The rows of a group lie close to one hidden flat surface of 11 dimensions, which may be shifted away from zero. Surfaces can cross.
Known rows, each followed by its group:
[ -3 -14 -10  -2  -4  -1  26   9 -10   0   1   2  26   0 -26]
leril
[-21  -9  -5   8  14  -4   2 -33  11 -14  45  18 -14   2  10]
vumu
[  4 -19  24  34   0   0 -17  16  -4  30  15 -21  14  -8  15]
radad
[ 14 -27   0 -15   5 -12  10  15  24 -13  23 -14  -1  59  10]
vumu
[ 28  -8  14  -5  -2  18 -13   3  12  19 -14 -29 -18  20  17]
Bog
[ 45 -29  -1 -20   4  -9   1   4  23   1 -33  -4  35   8 -26]
leril
[  9  22  11  13   3  21  -6  40  -3  29 -21 -10   0  21   6]
radad
[ -3  15   7  18  10   0 -22  24  20  23  23  12 -26  13  24]
radad
[-19   5 -31  13  -4  -8   5   5   9  -9  12   0   7  -2 -13]
Dov
[-30  29   1  -4  14 -28 -22  -3 -17 -18 -22  14   7  -5   6]
Dov
[-34   0 -16  17  -2  15 -18  14  -4   2 -25  -7  -8  39  13]
leril
[  4   3 -17 -22   5  19  25 -34  24 -15 -25 -17 -17  23  20]
leril
[-34  -5  19  -8   3  -7   1 -16   7  17  28 -12 -26 -12  23]
famin
[-18  -8  -8  10  -1  14  -3  14  -3  23  -9   4  18  10  -4]
vumu
[  5  12  -2 -23 -33  13   0   2 -39  14 -25  -3   2 -13   6]
Dov
[ 36   1   1 -19  11 -16 -27  -2  35  14  36   5  -9  12  -1]
vumu
[-24   2   5 -22   3   8  34  14   6   3 -41  10  17  -6  18]
Dov
[-22  13 -19 -19  -1  -7 -28  12  -3  29  -8  19  14   9 -13]
Bog
[ 21 -15   5  -2  17 -13  18   8  47  26  31  21  -3  -1   5]
leril
[ 15  -5  27 -24   5  -4  -8  10  26 -18   3 -28   9 -10  15]
radad
[ -8  17 -18  -6  15 -14 -20   5  28  -6   7   4 -21  28  -1]
Bog
[  2 -17  16  -1   4 -21   2   7  15   7  15 -15   2 -18  -5]
Bog
[-13 -10  -5   5   2  -5 -22  38  -2 -32   1  10  20  36  -6]
vumu
[  6   7 -26   9  -2  24  19  33  31  20 -33  -1   6   9  -4]
Bog
[ 22   7 -10 -26 -11  -2  -5  27  27 -18 -12 -45 -16  25 -13]
vumu
[ 22 -23  25  22  17  17  14  18  22  -8  47 -25  22  27  10]
vumu
[-23 -34 -12  -6   0   4 -36 -13  -9   8  12   4  26  37 -21]
nufev
[ 41   5  13   4  10  -8   5  -1  -2 -24  37 -28  11   0 -40]
nufev
[ 15  -4   4  20  16  26  10  -9   6  -9 -34  33 -15   2 -21]
famin
[ 21  23   8   2   5   4 -10   4   1  14   7 -16  -6   7   4]
nufev
[ -5 -17   1  32  -8  -8  15  23  11  -6  10 -12  14  -2  39]
leril
[ -3 -26  -6  -5   6   2  -5 -15  22 -13   1   3  11  -4 -11]
radad
[ -3 -10  33 -21  10  25   4 -22   4 -30 -31  10 -18 -13  -2]
radad
[-27 -27   2  31  25  27  18 -30  13 -13  24  14 -19  38  12]
vumu
[ 10  -4   4   5  -3 -13  -9  25   6  35   4  -6  27 -13  -4]
Bog
[ 38 -17   5  -7   7   5  30  -6  16   9  21  19   0  22  15]
leril
[  1  16   5 -29  17   7  27   5  32 -28   7  10  21 -12 -10]
leril
[-25  16   9   2   7  17 -26  19  16  -7 -19   5 -30  17  23]
leril
[ 33  15   4  -7  -9  31   1   9  14   7  -1  -3   5 -15   8]
Bog
[ 32  14 -11  11  16 -15 -22  -3  10  30  34  19  40 -15 -12]
Bog
[  1 -16  10  16   6  -3   8  19  20  -4  -3   5   1   7  18]
radad
[ -2  24 -28 -45 -20  35   9  11   7 -13 -11   8  18  -1   5]
Dov
[  5 -29 -12 -21 -23 -12  -7 -33 -25 -17 -18 -17  13  -4   0]
radad
[  8 -15  33  16   6   1 -28  13 -15 -24  41  -1  25  18  32]
vumu
[-14  -2 -27  -4 -10 -13   1   3  13  -8   2   7  -2  -7   7]
Dov
[-13  -1  10 -15   2  -3 -46 -40 -16 -10 -10   6  -7  -2  14]
radad
[ 10 -10  21  -7  14   3   7  15  22  -1  33   8  19   0   1]
vumu
[  8  -6 -18  -7   6   5 -31   5 -10  -5 -11  28  15  56  -1]
leril
[ -3  13  33  -2  17   8 -40  15  11  -3 -18  19 -12 -24 -10]
Bog
[-10   1 -11 -24  -5   1 -33  -3  39 -21  28 -15 -19   6  16]
nufev
[-56 -11  20  -9  23 -26  13 -24   6 -10 -10  17 -10 -11  39]
Dov
[-30  -8  29 -20   1  19  -2   1 -27 -10 -18 -10  12  12  10]
vumu
[ 25  -8  28   7   2   6 -36  16  13 -10  -9   6   0   8  43]
famin
[  6  -6  -2  24   8  -5  40  -4  24   6  15 -26 -21  11  10]
famin
[ -4  41 -40   5  -9  15  14 -30 -27  16 -18   9 -14 -12 -18]
Dov
[ -8 -11   3  -9  16  24  11 -51   0   9   6   2  -9   8 -14]
vumu
[ 24   1   4  12 -16  10  29   9  -3  22  24 -18 -12 -17  -4]
famin
[-36  18  -1  -4 -32  25 -11  12 -37  -8 -11  15   6 -47   0]
Dov
[ 12 -16   0   3   9  -3 -19   0  13  26 -27 -28 -14  41  -9]
Bog
[ -1  -2  17   7  29  15 -29   1  42   2  35  34  -8  -4  -7]
famin
[-36   1  11 -19  26  -7   5  -8  32 -14   5  22   0  -4  18]
Dov
[12 23 -6 -6 10 15  6 -1  5 36 37 -8 -1 30  3]
nufev
[ 20  -5  15  14   0  35   0  -1   9   6 -17  -8  -8   0  20]
Bog
[-18 -25 -23  -5 -21  10  14  -4 -12  -9 -13  23  -4   4  -5]
nufev
[ 12 -15   8   8  10 -23 -30  -3  11 -18   3  33  33 -21  16]
leril
[-16  -1  11  -5   8  19   0  21  33  -7  31 -34  -3   0 -14]
famin
[ 41   4 -29  30 -15  11  -2   8 -10   4 -24 -10  34   0 -12]
Bog
[-26 -19 -12 -17   1  35 -23  -2  29  -4 -47  12   4   0 -17]
nufev
[ 29 -14  11 -10  11   4   2 -41   6  -6 -14  -4  12  -1  10]
famin
[ 15  13  -3  -5 -15 -14   8   4 -27   5 -21 -33   8  12  17]
radad
[-22  43 -13  18  20  -8 -23   6  10 -18 -24  23   4  -3  20]
radad
[-36  15  14  -1  20  -5  -1   1   5  -9  -5  18  -4 -14  14]
Dov
[ -4   1 -25  10   0   0  20   3  15  -6  -6  15  -1 -10 -17]
radad
[-18  38  -3 -12  13  -5  17 -11 -14   1  53 -23  25   1  -9]
Dov
[  5   1  -9  -4 -10 -13 -41 -25   3   1  35 -37 -15  18  32]
radad
[  7  20   7 -35  -3  18  26  14 -19 -24  23  10  -5  28  -9]
leril
[-21  -8   0 -27  -1 -17 -16  16   6 -17  -4 -12 -16  24 -11]
Bog
[-22  -1 -34  -2  -2  29  35   4   7   8 -48   0  12   4 -34]
leril
[ -5  11 -16  -3  15  24  -9   1  32  22  10  27  34 -15  -4]
nufev
[ 30  26   0  -6   1  -4  39  -5  -7   5  14   4  -4 -30 -28]
nufev
[ 19   6  19  -9 -11  16 -33  37  -3   8 -30 -15   5  -1  -3]
Bog
[ 24  -3 -19   6 -36 -23  -1  10 -24 -37  -6 -31  -5  -7  -6]
nufev
[-16   8  22  30  26  28 -13  -3  30 -11 -33 -28  29 -15  34]
famin
[-36   9   5 -12  30   8 -24 -27  25  -9 -14  15 -15  -2   0]
leril
[-16  -5   5  -1  -8  13   8   6 -42   5   6  26 -13  20 -28]
nufev
[  7 -18 -18   7  15  22 -21 -41  19 -15  13 -19  14  35  -7]
famin
[-12 -12 -19  18  -5  -7 -16 -22  -5  19 -10  13  11  -1  30]
famin
[-10  -5   5 -20 -13  20  23  27  16   9 -18   6   3 -10  22]
Dov
[  8  16   1  30 -15  15  34   2 -21  18   1 -15 -27 -26  -4]
radad
[-44  -1  32 -17  -7  -4 -20  10 -27  -6   7  -9  -1   6  52]
vumu
[  8 -17  -6  24  -4  -1  -1   8  15   2  31  15  22   4  41]
nufev
[-10 -33   2  25  -4   5 -10   2 -32   9  -1 -16  20  20 -37]
Dov
[-18  19  20  34   4  41  11   4   0  -1 -18 -39  -3 -31  15]
famin
[-40   5  -5 -13  10 -23 -12  14  25  -6  20   3 -29  14  17]
vumu
[ 34 -19  48 -19   6  24 -28   6   9  -6  11  -6 -16  20  16]
famin
[ 28 -29  17  20   7   9  -3 -25 -13 -19 -25  -8  14   2 -17]
nufev
[ 15  25   5 -21   8   0  19 -19  15  10  20   5 -28 -20 -13]
nufev
[  9   1  11   6   2  20  15 -28 -15  13 -36  16   9 -40  -6]
famin

New rows. What belongs after each?
[ -5  24 -27  28  -1   2 -28  34  19   5 -42   7 -13  10   8]
Bog
[  2 -22   6  -4 -14 -13  27  -4   9   5 -22 -45  -2 -34 -12]
leril
[ -9  -2 -38  19 -11   9 -18  -9  22 -20   9   4 -25   4   6]
radad
[-11 -32 -11  -5 -16 -22 -30   9  -4  20 -19 -13  11  18   6]
nufev
[ -8 -14 -17  44  16   1   1 -17   7  21   9  -9  12  22   6]
radad
[-20 -11  43  -8  -3  23  22  -2 -20 -23  14 -27   9   0  34]
vumu
[ 10   4 -12   2  21  31 -24 -60  17  11  -3  -2  12  16  19]
nufev
[ 27  -2 -19  -9 -28  -1 -11  16 -12 -10 -12   3  18 -13 -16]
famin
[  2 -11 -12  24   7  15   7   1  29  10  17  -3 -17  31  20]
vumu
[ -4  53   4   2  31   7  -6 -11  16   4  -4 -18   0  -6   6]
radad
[ 26  -5   7   0  12  18 -24 -44   6 -30  -7 -10  -6  14   6]
famin
[ 34  -3  10   1  -8  32 -14  -6  -3 -18 -17  20  -5   4  15]
vumu
[ -7   8 -11 -16   7 -14 -18 -47  -9  23  16   4  11 -18 -20]
radad
[ 12   1 -17  12 -21 -31  16   8 -36  12 -19 -28  18  16  26]
radad
[ 13  15 -17   6 -11  26   4  18  15  18  20   9  -5 -25 -33]
Dov
[ 29   9   5 -14 -27  18 -10 -22 -25   7 -14 -25   1 -17  22]
vumu
[-14  27 -14 -16   0 -11  -4 -22 -35  -2 -22   3  11   1  -8]
Dov
[-40  -8 -18  27 -12  -1  -1 -13 -26 -23 -28   4  22 -25  13]
leril
[  2 -22 -39 -17 -14 -13 -20   1  28   3  24   0  24 -15 -32]
radad
[ -2  -7  -7  37  -9   2 -26  14   2  20  17 -17   9 -10   4]
radad
[ -2  -7   7  10   9  39  23 -27 -26   3   5  37  -5  23 -10]
nufev
[ -2 -20 -14  37  13  10 -11 -20  11  38   7  43  -1  11  16]
famin
[ 16   2  -4  -7  -6  23  -6  11  16   7 -26  -6 -17  17  10]
vumu
[ 10   7   2 -13 -24 -22  -9   8   5 -14  24  -7 -39 -13  32]
radad
[ 31  -3  13 -15   7   1 -38 -17   1   8  14  -5   7  20  -5]
vumu
[ 19  14  29 -28  16   9 -32 -13  27 -13   6 -15 -38   7   2]
vumu
[  6   4  11  24   8  24   5  -2  16   4   4 -35   4 -24  -7]
radad
[ -8   5 -37  22 -22 -19 -13   7 -12 -27 -21  -5   2   2  26]
radad
[-19 -26  -9  -9 -15 -14  20  13   4  45  20   1   0   5   2]
famin
[-17  10 -26  25  -8 -13 -24  17  20 -37  -4   6  -1 -25  20]
radad
[ 17 -25  20 -28 -11 -20  -1   2   7  -3 -10 -28   1  16  34]
famin
[ 18  21  10 -27   5  16 -40  44  14 -15   4  10  22  11 -23]
Dov
[  7  12   6 -17  -9  -4  15  22 -17  26 -16  28 -14  -6 -12]
radad
[ 16  -1  16 -21  -7  23   9  35   3 -13 -25  -2  20   7  -6]
vumu
[-29 -18  33  -7  18   7 -27  -2  -7  -2   9 -27  -2  53  14]
vumu
[-14 -13  18 -17  10   2  31  -2  17 -28  34  32  -2  -6  21]
vumu
[ 26 -20  19  -2   5  19  -2  -6   4 -10  17   1   7  31  22]
vumu
[-18   2   1  29  -3  25 -15   9 -10 -27 -40   5 -37  18   6]
famin
[ -5 -12 -26 -19   2 -11 -17 -28  -5 -16 -11 -24  14  52  -3]
leril
[ 17   9 -17   1 -15  -4  10 -43 -23 -18  10 -10 -32 -12 -11]
famin
[-13  -2 -34  44   3   5   9 -27  19 -21   9  -9  -8 -14   2]
radad
[-22  11  21 -15  19 -24   0   3  19  -1  38   6   1 -17  14]
Dov
[-3 -4  2 11 17 10  2 12 33 -3 -2  8 -2  5 -1]
radad
[ 13  -7   6 -17  -1 -20  -3  -7   6  -6  12   1  -1  -8   0]
leril
[ -5 -25   7 -12 -22   4  20  37   3  25  12 -36   1  17   6]
famin
[-37   7  17   9  12   7 -34   0  -6  49   5  19   9 -14  16]
vumu
[ 14  -6 -29   0 -13  21   7 -33  -9 -21  -7 -14   2  16  -9]
nufev
[ 10  -7 -12  27  -8 -21  14   1   1  27 -21  -2  21 -18  48]
famin
[ 18 -23  17 -23  14  14   2  11   9  29  -3  13  27  32  -6]
vumu
[-21   3   1 -20   6  -3 -28 -12   0  31  -8 -12  -8  16  -6]
vumu
[-13 -17   6  12  11  10  15 -33  -4  27  40   0  16   3  12]
vumu
[-18   1  23  -3   0  22  -9  13  -9 -18 -11   8   0   2  18]
vumu
[ 15  11  -5  16  -7  30 -17 -15 -16 -11 -15  13   0 -19 -16]
famin
[ -4  16 -16  31   5  11  23  -3   6   7   3  -5  -4 -23 -11]
radad
[-11  10 -25  11  20   6 -30   4  16  35  -4  12  42   5 -32]
radad
[ -1  10 -34 -18 -11 -16  27 -22  -8 -15 -18  17 -12  -4  -9]
radad
[-19  -6  -4  48  13  37 -37  -4   9   8 -11   1   3   3  -3]
radad
[ 12 -13  -2  16 -17  -1 -23   6 -16 -31 -16 -15   4   7   4]
nufev
[-11 -13 -23   5 -30 -19  -8  23 -26  12 -13  14  16  -4   3]
nufev
[  0  -1  17  -4   4  23 -29  15 -29 -19 -18  32   3  42  -2]
leril
[ -5  -6 -26  -9 -16 -17 -33 -14  10 -21  23  -8   9  -9   5]
nufev
[  6  11 -18 -19   2 -15   8  -2  19   2  23  21   0  -6   0]
leril
[  1  -2  -8   6   3   7   2  10  -4   7 -13  -5  10  19 -20]
Dov
[-15  28 -26  20  25  -8 -16  16  13  22 -17  19  31  17  -2]
radad
[  4  -8  18  19  -8  -6 -17  26 -27  -4  13  33   4  -4  13]
leril
[  0  15 -36 -18   2   8 -11   1  36 -16  -6  35   1 -11 -26]
Dov
[-16 -16   7 -31   7  15  28   1  14   0 -10   4   3  -1 -34]
Bog
[ -4  41 -43  20 -23  -9 -11  20   0  -3   4 -10   2 -38  -9]
radad
[-18   0  -4 -15 -12 -14  -5  -1   4 -22  -5 -11 -23  -8   1]
Bog
[ -2 -23  34   9  10  40  15  22  16  25 -37   0   7  -1  -6]
Bog
[ 7 -1 14 18 17 29 -9 41 37 21 -4 15  7  5 -4]
vumu
[ 33 -12   7   9   7  17  -6 -37  -4   3  32  28  11  -4  13]
vumu
[  4 -14   2   3  -4   8  -9  11 -18  10 -46  10   6  13 -23]
Dov
[ -1   6 -19  16 -20  -5 -18 -13 -19 -11  16 -32   1   3  11]
vumu
[ -4 -34  11  25  12 -12 -23  -4  17  12  -5  -5   5  16  25]
leril
[  9  -4  -7 -18 -19  -2  -5  31  18  -4   5  11  -5 -18 -12]
radad
[ -8 -11 -17   1 -25  12  14  28   8   8   7   2 -18  28  39]
nufev
[ 31 -10   4 -10  -8  27 -31   7  12 -18  20 -18   9  19 -11]
famin
[ -2 -22   4   0  12  19   1  27   9  20 -25  -7  21  45 -19]
Bog
[-40   1  31   9  15  -4 -38   8  -4  31  32   0  11  -4  28]
vumu
[ -8  24   9   4   7 -28 -18  21   7   5   9  17  10 -35  12]
radad
[ -9 -28 -10  17 -17 -18 -43  27   3 -17 -17   1  31   5  24]
radad
[  3   5  17 -18 -18  -2 -24  37  -2 -20 -24  13  -6 -26   2]
famin
[ -3 -17  13  20  21  -4   3 -17  11  -6  -4 -17  25  -1  13]
radad
[  7  -4 -48 -10  -9 -11  -8  -4  34  -7  18 -26  36 -11 -25]
radad
[ 14  35   2  17  22  26 -22  -8  14  14   9  19  26 -18   9]
nufev
[ -2 -19 -26 -13  -4 -14 -36 -14   5  -1  -1 -16  41   0 -38]
nufev
[  7  12   7   3   3  31 -10   4  12 -40 -21 -17 -21   0 -17]
vumu
[  4   3  -6  15 -12   9   9   2  24  18 -34 -17 -31 -26  20]
Bog
[ 22 -28   5 -23 -28 -16  10  31   0   1  -1 -26  -9  29  12]
famin
[-12  10 -19  10  20 -20  -2  24  29   8  19  24  24   1 -20]
Bog
[ 12  -5  16  16  26  10  -6  10  50 -15  15 -14   1   9  10]
famin
[-11  -7 -41   6 -21  -7  -4 -38 -23  26   6   6  -3   8  19]
vumu
[ 37 -11  19  27   7 -30  -8   2 -16  25  10 -12  31  -5   4]
nufev
[-32 -30  -9  12  16  -7  -9  11  34 -28   3  10   9  21  -2]
Dov
[-15 -13 -16  25   1   4  17  19  34  30 -12  -8 -12   5  14]
leril
[  9  27 -18  13 -25  -6 -23  40   9   3  16 -28  -9  -9  19]
radad
[  3  -9   7  -9  18  21 -17 -24  26  18  16  -8  -2  15 -14]
radad
[-20 -11  -2  20 -10  32  -8  11   7  -6 -17   6 -23  13  27]
Dov
[ -4  -7 -12  -2 -30  -5 -20  25 -30  17 -13   9  21  20  40]
vumu
[  1   0 -16 -22 -15   2   4  15 -11  -2   8 -17  30  11 -18]
Dov
[-11   5 -31  15  24  20  21  -1  37  -4  -4  12   4  21 -25]
Dov
[  0  15   1   6 -12  20 -21   7 -26  38  -5   2  -8 -10 -14]
radad
[ 22  12  -4   3   2 -10 -21   6   7   8  17   2  17 -13  -4]
Bog
[  7   2  -2   7  -7  41 -16 -11   6  17   6 -27 -15  -2 -19]
radad
[ -6  16 -37  15  16   6  -7  -9  25   2   0   2  -2  32   1]
radad
[ -6  17 -42  38   1 -20   1   2  11  -3   1 -25  29  -2  11]
radad
[-21   1 -12 -13   9  -8 -21 -40  -8 -13  12 -17  -6  15 -32]
vumu
[ 14  20   3  -5   0  55 -19   7   3  15 -15  24 -16   1 -21]
Dov
[-34 -10 -12 -24  -4 -15   1  -5 -10   7   6  20  12  10   2]
vumu
[-10  11  33  11  20  14  -7 -14  -3  -1 -15   5   5 -38  -2]
radad
[ 47 -10  22   9  21   6  18   8   9   8   9 -31  27  19 -37]
nufev
[ 10 -12 -22 -11 -15   7  -4  22  32   3  -2  27  -1 -26 -27]
Dov
[-16 -13 -32 -19 -22 -21   1 -10 -16  38   1 -19  10  16   3]
Bog
[ 24  13  18   3   2  37  -1 -17  14 -16  -6 -25 -29 -11   4]
vumu
[-29  11   4  42  -6  20  26  22   5  -2 -11 -54 -20  -7  25]
famin
[  4  12 -11  -6  12 -24 -14  28  38  -5  15   4   3  20  27]
radad
[-36  30 -36  23  -5 -12  -1  24  -4 -19 -39  21  11 -27  -7]
Dov
[ -8  41 -18  -5  17  -4 -32 -22   4  -1 -13 -21  36 -23 -10]
radad
